The same things were measured in two ways. Each way mixes the same 4 hidden numbers, adds some noise and spreads widely along 2 directions of its own, which tell nothing about the thing.
Some things both ways: the first way, then the second way.
9  6  2  11  7  8  -2  -10
-3  -11  8  2  -4  -10  -5  2  -5  -12  4

1  20  -11  18  2  13  -9  1
1  -7  1  14  2  10  13  22  -5  2  -5

13  11  11  3  -6  13  -1  19
-3  15  20  -15  -3  -7  -1  -3  -1  -10  -1

19  12  -2  12  1  11  -8  -2
-9  -5  24  -1  -5  -3  -2  17  -5  -17  -8

-3  0  19  -17  -8  13  9  19
-10  17  5  -20  0  -8  -15  -18  7  -6  7

6  13  -9  8  1  16  -8  -3
-3  -9  9  0  -7  -12  -16  -9  2  -15  2

-5  7  3  17  3  15  5  10
-4  5  -4  -10  5  -6  10  2  -4  5  10

10  4  11  4  -2  11  0  9
3  13  7  -5  -1  0  3  -5  3  -1  1

15  10  8  5  -4  5  6  4
-4  -2  13  -11  -5  -9  3  4  -1  -7  -7

5  7  -7  19  10  16  -13  -4
19  3  -9  16  1  0  8  -10  4  7  9

14  -4  13  5  1  11  7  0
-13  6  7  -11  1  7  10  17  -2  0  -12

-6  2  -20  -26  3  27  -8  -18
8  -7  -29  26  -4  25  -26  -17  29  9  -21

5  14  -4  1  4  7  -12  -6
11  -4  2  20  -3  5  -4  -1  3  -5  0

-6  23  -17  7  3  21  -22  11
11  7  1  24  2  15  0  3  2  -1  4

Other things, the second way, with their names:
Q364: 3  -2  -2  13  0  11  -5  3  6  -1  -7
Q290: 7  -3  -14  10  -2  8  -6  -9  14  7  -9
Q805: 10  7  -5  21  3  12  -6  -3  5  0  5
Q148: -5  15  10  -21  3  -14  10  -3  -7  -2  11
Q652: 11  14  -11  14  8  19  14  4  4  12  -1
Q962: -6  -13  -5  -5  -2  -3  7  8  1  3  -8
Q234: 5  3  12  -2  -5  -14  -2  -9  -1  -9  8
Q680: 11  -2  -10  2  9  -13  31  4  -16  13  26
Q90: 21  5  16  33  -2  10  6  9  -6  -10  5
Q404: -1  -23  -32  9  3  -6  -5  -11  4  11  11
Q605: -10  -6  -45  10  9  22  -15  -9  19  20  -5
Q537: -5  4  4  -7  0  -1  0  3  -1  -4  -1
Q190: -19  31  31  -21  -1  -8  -24  -11  -2  -26  12
Q696: -10  7  3  -20  -3  -2  2  -1  7  2  -13
Q858: -22  2  -9  -27  6  -11  -1  -1  -2  3  8
Q352: 12  -8  -11  20  -1  4  -1  -4  6  4  -1
Q271: 15  -20  -38  39  9  18  17  12  -1  23  9
Q505: 6  -7  20  13  -13  7  -8  7  7  -16  -21
Q712: -19  -26  -20  -7  1  5  5  16  3  10  -16
Q870: 2  -8  15  -2  -6  -11  9  9  -7  -8  -1
Q757: 9  7  4  1  3  -6  13  0  -6  0  14
Q24: -7  12  9  -13  0  -2  -3  -1  3  -5  -1
Q928: -2  -2  8  6  0  -3  -1  7  -6  -11  9
Q640: -3  16  5  -8  -2  9  -8  -7  13  -3  -14
Q887: -5  -4  -7  2  -3  7  -14  -3  10  -1  -11
Q270: -6  -9  -20  4  7  2  1  2  0  10  7
Q257: -8  -5  2  -9  -2  -5  3  6  1  -1  -5
Q733: -3  -3  -14  -5  5  -12  1  -9  -4  5  21
Q849: 10  -29  -25  33  -1  12  0  7  5  9  -6
Q378: -13  15  6  -20  -5  -1  -19  -14  15  -8  -11

Some of these things the first way, each followed by its name:
9  5  8  -2  -9  15  15  8
Q696
5  5  -8  12  10  15  -12  -16
Q352
-3  7  4  -3  3  11  -6  7
Q652
-1  16  3  -20  -15  15  2  19
Q640
6  3  2  10  1  13  6  -3
Q257
19  27  -13  -5  -9  8  -12  -3
Q505
-2  19  10  -14  -12  20  -9  42
Q190
18  13  11  11  -2  -2  3  -3
Q870
8  31  -22  24  10  17  -36  6
Q90
-20  10  -23  25  18  18  -13  -18
Q271
-1  7  -10  -5  0  22  -1  -4
Q887
9  -5  11  -15  -6  21  8  8
Q378
3  8  16  16  -2  13  8  23
Q148
13  10  5  11  1  9  -4  3
Q234
7  4  15  -6  -6  9  5  12
Q24
